The rows are grouped in 3 different ways at once. Each group adds its own fixed numbers to the row, and there is some noise. The rows also spread widely along 13 directions, which tell nothing about the answers.
In the rows, zero is written as 128.
Some rows, each with its group in each grouping after it:
[144 115 138 186 155 137  83 115 112 152 121 102 113 107 130 101 139 103
 103 128]  dopur sofav Kikad
[138 137 104  54 150 147 112 129 147 175 122 123 150 114 155 137 172 125
  83 117]  dopur sata Gafa
[145  84 186 138 100  65 141 151  84 123 152 179  94 146 155 134 105 119
 187 106]  vud Tomu ded
[111 124  98 146 115 143 124  96  83  69 139 110 133 147 133 107 154 149
  99 180]  bog lofu Kikad
[154 108 156  97 152 103  86 144 105 142 113 163 122  89 143  99 160  86
 113  78]  bog sofav Gafa
[139 111 158  61 127  94 104 121 111 120 138  99 154 130 143 131 178  87
 121 121]  vud Vos ded
[150  89 141 123 145 115  94 126  89  92 131 129  91 117 148 114 122 100
 131 140]  dopur Tomu ded
[116  54 130  89 123 120  93 155 116 141  99 135 116 105 126  97 152 160
 135 116]  dopur Vos Kikad
[173  87 121 160 144  58  82 115  80 103 119  91 147 132 132 119 123 101
 125 169]  vud sata Gafa
[144  95 105  90 120 105 115 140 104 123 102 143 151 113 103 119 164 157
 148 157]  vud noge ded
[134 156  77 127 161 192 131 113 145 107 122 132 129 123 144  91 103 158
 120 127]  bog noge Kikad
[156 118  71 179 156 125  56 130  97  99  88 179 115  99 108 115 122 110
  90 157]  vud lofu Gafa
[158 102  95 139 112  58  88 124  66 117 126 158 184 124  92 139 154 147
 152 155]  dopur lofu Gafa
[108 124 115 111 137 177  96 122 101 115 125 156 105  97 115 177 172 121
  82 141]  bog Vos Kikad
[102 124 104 129 100 128 129 161 157 118 125 182 144 186 144   7 129 122
 125 160]  bog noge ded
[144  99 139 135 176 183  79 141 150 111 115 123  97 111 106  91  81 114
 184  97]  bog Vos Gafa
[152 129  93 109 163 194 116 105 109 165 114 128 141 105 160  74 152 213
 123 123]  bog noge Kikad
[147  84 172 107 150 185  92 136 127 112 143 124  69 144 126 110 165  67
 173 158]  vud Tomu Kikad
[141 147  88  94 166 210  95 109 165 120 121  91 157 127  89 113 159 130
 136 157]  bog Vos Kikad
[140  75 122 101 144 105  78 178 149 121 116 182  87 156 170  92 111  60
 117 146]  dopur Vos Kikad
[ 98  97 146 155 110 113 113 108  92 109 110  81 113 109 122 105 181 115
  59 157]  vud sata Kikad
[134  77  96 113 129 141 113 123  87  93 119 112 131 129 105 147 165 156
 147 210]  bog noge Kikad
[118 132 160 161 103 108 167 120 137  90 122 107 106 136  79  88 127 113
 153 142]  vud Tomu ded
[ 99 123 149 111 113 125 166 133 137 143 136 118 126 145 132 145 150 115
 113 148]  bog noge Gafa
[115 157 117 118 148 229  97 137 151 174 162 168 134 140 139 146 150 115
 138 106]  bog sofav Gafa
[120  82 183  99 100 116 114 130  65 123 176 151 109 147 169 157 166 118
 160 111]  vud Vos Kikad
[101 162 137 123 104 155 156 133 185 137 105 132 118 147  97  28 163 119
 105 134]  vud Vos ded
[118 166  94 171 131 224 112 101  99 123 168 170 123 137 118 149 141 158
 143 144]  vud Tomu Gafa
[ 84 142 135 158 102 142 182 127 140 122 149 139 134 126 105 201  77 171
 163  85]  bog lofu Kikad
[172 127 137 126 107  97 149 116  90 126 151 135 129 150 104 167 172 123
 170 187]  vud sata Kikad

New rows, each followed by its group in each grouping:
[ 85  95 149 193  93  80 126 137  89 109 114 139 116 121  82 135 154 107
  84 168]  bog Tomu Gafa
[123 124 155 114  91 114 187 134  88 105 152 166  85 136 133 163 139 150
 161 140]  bog sofav ded
[115  64 178 115 150 136  90 148 119 113 109 115  79  89 149  95 113  98
 120  71]  bog sata Kikad
[186 133 104 130 141  82 139 150 151 195 111 180 152 147 146 126 126 134
 144 146]  vud noge Kikad
[154 176  86 113 159 188 102 136 188 155 138 159 163 160 120  85 126  98
 143 136]  bog sata Gafa
[118 152 101 158 115 117 108 113  90 100 146 163 153 141 100 156 171  90
  81 186]  bog Tomu Gafa
[220 147 104 113 140  65 105 125  92 151 111 174 154 118 113 120 182 113
 139 166]  vud sofav ded
[105 100 130 101 117 178  91 161 139 116 140 159 133 136  88 127 151 108
 177 129]  bog sofav ded
[ 68 125  92 113 111 197 128 122 124 154 139 128 138 123 153 126 145 193
  90 113]  dopur sata Gafa
[133 101 140 178 171 228  91 117 116 165 154  99  81 140 186 154  83 144
 152 137]  vud noge ded
[114 131 106 168 126 136 144 107 123 144 123  86 155 113 107 146 103 191
 127 131]  dopur Tomu ded
[144 150 139 111 102  55 158 146 128 162 111 197 137 105  99 117 150 133
 127  94]  dopur Vos Gafa
[146 153 170 164 117 100 146  89  87 131 141 106 127 118 104 136 170 113
 123 135]  vud lofu Gafa
[161 193  96 104 138 112 166 133 162 132 104 191 135 105 108  84 116 135
 118  92]  bog sata Gafa
[125 140 160 182 131 138 140 121 145 172 157 100 121 168 161 127 115  95
 132 126]  vud sofav Gafa
[161 145 118 120 139  80 141 127 138 176 112 131 174 119 146 112 128 147
 107 103]  bog sata Kikad
[120  77 102 183 139 117  93 152 115 127  62 149 110  65  76 114 115 163
 110 119]  bog sofav Kikad
[198 137 107 109 163 120 133 147 168 182 122 169 135 154 158 125 106 124
 169 131]  vud Tomu Kikad
[158 127 120 132 181 190 103 141 155 162 114 154  80  93 140 140  78 136
 146  92]  dopur Tomu ded
[144 191 111 158 161 240 146 100 166 128 154 117  98 143 112 125 120 120
 150 145]  bog sofav Kikad
[156  55 145 125 129  82  95 157  91 149 105 145 103 109 126 162 164 112
 141 150]  vud sofav Kikad
[129 150  85 110 142 198  83 111 110 150 140 136 169 129 143 104 181 155
 102 140]  bog sofav ded
[137 166  89 153 168 211  95 107 119 139 142 154 132 106 124 191 108 140
 122 113]  bog lofu Gafa
[135  93 165 147 113 108 102 126  96 111 110 108 140 110  54  72 178 128
 160 154]  bog Tomu ded
[112 160 129 112 115 139 200 104 158 172 120  71 145 138 132 128 168 167
  83 155]  bog sata Kikad
[111 132 162 106 123 178 156  97 106 113 140 100  94 119 129 129 176 140
 118 133]  bog lofu Kikad
[201 133 127 117 151 117 109 103  77 170 139 130 139 126 149 141 186 132
 144 155]  vud sofav Gafa
[ 85 140 124 128 125 120 130 141 175 110 128 122 144 129 103 117 114  65
  98 114]  dopur noge Gafa
[161 136 103 124 162  74 130 122 163 141  71  78 159 103 123  93 124 110
  61 140]  bog sata Kikad
[120 143 109 150 114 100 144  99 113 127 149  86 189 159 124 138 147 132
 116 169]  vud noge Gafa
[185 110 117  99 168 137  95 119 129 120 134  94 144 131 136 132 118 114
 176 133]  vud sata Kikad
[167 155  81 138 193 161  84 122 177 146 116 111 147 137 141 149  92  83
  97 150]  bog Vos Kikad
[ 90 185 123 174 135 231 105  92 114 144 150 134 134  84 102 113 149 154
  94  90]  dopur noge ded
[107 133 156 153 121 101 126 141 159 142 139 128 143 160 130 114 109  71
 115 119]  bog Vos Gafa
[ 86 126 134  97 123 215 126 115 146 115 148  88 103 135 125 108 174 115
 107 146]  dopur sata Kikad
[136 107 140 135 140 138 126 138 132 183 145 128 143 136 139 194 107 148
 174 105]  vud Tomu Gafa
[105  63 119  91 129 131  79 139 112  92 147  92 149 171 167 112 163  86
 114 172]  bog sofav Kikad
[160 104  88 168 147 157  77 128 115 161 121 112 137 149 118 163 154 128
 130 216]  vud sofav ded
[ 78 164 132 179 116 132 179 126 162 153 148 132 141 124 123 215  63 137
 118  68]  vud Tomu Gafa
[170  99 147  73 142 113 147 146 115 166 139 144  83 124 177 203 111 133
 157 129]  dopur sata ded
[122 142 130 123 147 154 102 128 138 149 122 142 137 123 165  63 113 138
  97  80]  bog Vos ded
[171 179 144 179 167 123 135  96 149 179 111  90 146  98 112 119 131 106
  99 113]  vud noge Kikad
[150 127 102 109 142 104 113 120  92 133 122 150 163 106 128 147 147 151
 115 125]  bog Tomu Gafa
[141 112 108  78 160 161 130 129 173 182 113  85 137 145 164 148 128 149
 127 138]  vud Vos Gafa
[191 159 140 151 131  70 150  96  88 137 100 135 132  72  74  66 150 177
 153 105]  dopur Vos Gafa
[119 113  76  74 139 143 128 126 107 124 130 140 139 114 187 184 109 175
 102 102]  vud sata Gafa
[182  97 122  89 162  91  92 143 119 120 144 151 131 142 180 174  87  89
 164 108]  vud Vos Kikad
[156 168  89 167 141  94 159 114 125  88 109 151 104 105 126 134  95 122
  95 124]  vud sofav Kikad
[111  89 196 102 132 157  99 101  50  84 162  97  95  99 148 147 167 110
 132 102]  bog Tomu ded
[160 133 103 149 134  28 131 130 130 126 103 111 177 131 102 148 128  87
  95 169]  bog sofav Gafa
[126 101 119 105 147 171 115 126 141 139 116  96 121 147 166  91 126 152
 122 147]  bog lofu ded
[167  93  87 109 162 100  49 137  87  78  95 168 125 104 125 120 146  78
  94 164]  bog lofu Gafa
[128  93  88 112 115 106 139 126  81  42 119 149 108 125 113 161 122 154
 137 174]  bog lofu Kikad
[214  89 168 120 156  42 147 129 114  94 121 105  72 140 149 136  88  80
 187 154]  vud Vos Kikad
[125 172  62 139 138 172 151 126 181  99 100 138 130 142  92  76 116 138
 101 182]  bog Tomu ded
[ 97 154 115 215 113 101 166 148 157 114 120 172 106 118 108 149  41 123
 126  79]  vud sofav Gafa
[ 98 130 153 160 121 177 135 122 135 104 118 104 106 109  60 107 146 119
 136 152]  bog noge ded
[102  45 135 125 150 150  63 150 133 108 106  86 107 108 115 180 113  96
 128 130]  vud Vos Kikad
[173 167  88 175 133 124 151 131 127 149 116 203 100 131 138  96 117 154
 129 141]  vud sofav Kikad
[137 110 148 181 137 135  84 157 172 182 103 148 116 153 120  40 134  88
 126 134]  vud Vos Kikad
[162 215 111 143 129 110 166  75 109 119 153 118 171 150 133 106 158 124
  87 165]  bog Tomu ded
[144  92 119  89 147  93  85 153 132 119 111 151 131 146 162  81 130  86
 110 139]  bog Vos Gafa
[108 182  96 152 137 165 126  95 152 143 141  96 173 138 117 167 144 114
  80 139]  vud lofu Gafa
[113  92 141  94 113 120 115 127  85 116 142 115 144  90  80 202 170 133
 166 114]  dopur sofav Gafa
[127 107 114 106 141 174  84 128  97 120 184 146 142 129 159 187 108 135
 183  84]  dopur sofav Kikad
[129 153 128 165 128 145 133 141 147 174 128 184 127 114 113 138  89 157
 161  66]  vud Vos Gafa
[ 69  94 123 156 101 163  99 166 119  99 148 208 100 125  96 152 104 117
 154 108]  dopur Tomu Gafa
[141 140 130 148 163 176  72  91 103 186 125  86 151  75 127 129 178 139
  73 108]  dopur sata Kikad
[167 174  95 111 142 123 178 118 161 109 122 138 127 127 101 104 115 128
 150 148]  dopur noge Kikad
[127  90 153 142 129 122 110 104  83 115 126  87 128 106 133 111 134 157
 144 101]  vud lofu Gafa
[153 192 165 137 109  90 161 112 118 109 186 163 132 162 140 143 109  77
 161 102]  vud Vos ded
[145 104 132 126 141 155  97 117  63 145 119 133 117  68 100 210 160 168
 131 135]  bog sata ded
[128 139  69  86 150 180 112 113 120 140 123 143 142 111 158 133 139 181
 102 115]  dopur lofu Gafa
[113 144  63 110 115 187 157  97  96  63 135 139 113 131 115 145 144 195
 135 168]  vud lofu Gafa
[140 123 104 105 161 170 114 129 135 164 103 125 106 102 137 184 158 124
  72 160]  bog sata Kikad
[148 102 153  96 145 152  93 161 158 145 108 137 104 124  91 116 157  74
 149 152]  bog sata ded
[189 170 112 168 175  99 113 100 108 111 115 132 144  88 124 124  79 122
 117 100]  bog Tomu ded
[142 135  94 117 144 167 163 111 124 154 128 104 134 132 178 113 100 224
 143 118]  bog sofav ded
[145 129 181  97 123  54 149 122 134  97 156  89 149 141 105 126 135  43
 164 124]  dopur noge Gafa
[ 71 153 138 125 120 238 142 146 180 169 157 163 104 164 150 119 132 125
 119 120]  bog Tomu ded
[130 195 107 127  98 145 180 107 111 155 155 167 151 120 109 142 158 187
 141 112]  dopur sofav ded
[ 99  76 149 101 102 128 135 155 148 149 126 105 143 144  97 153 158 131
 157 150]  bog sata Kikad
[165 109 146 138 129  86 109  98  60 119 149  84 176 118 125 141 128 161
 170 127]  bog sata ded
[169 104 131 132 149  90 138 135 113 152 105 136 119 120 177  88  87 169
 133 110]  bog Tomu ded
[128 104 146  90 130 126 141 149 129  72 138 148  66 142 137 157 134  56
 135 156]  bog sofav Kikad
[108  98 184 159  87 122 116 139  90  89 148 165  90 126  88  80 159  99
 168 115]  vud sata Kikad
[ 89 129  95 191  96 140 144 147 140 125 105 175  99 118  62 134 123 159
 115 165]  dopur Vos Kikad
[199 162  68 170 159 105 160 115 134 182  90 147 137 112 118 160 113 178
 120 175]  vud noge Kikad
[124  66 132 104  98  72 171 126  93 108 105  82 142 130 100 122 170 181
 148 194]  bog noge Kikad
[110 122  88 124 167 211  70 134 179 145 154  99 141 161 151 175 101  86
 116 150]  dopur Vos Kikad
[129  78 111 128 146 188  86 151 111 127 123 148  69 107 131 172 107 142
 148 151]  dopur sata ded
[137 125 141  95 181 156 101 121 142 110 111 101 107  82 164 110  77 120
 111  50]  bog Vos ded
[130 131 178  83 122 153 180 111 130 129 143  79 111 108  96 173 163 137
 166 119]  bog sata Kikad
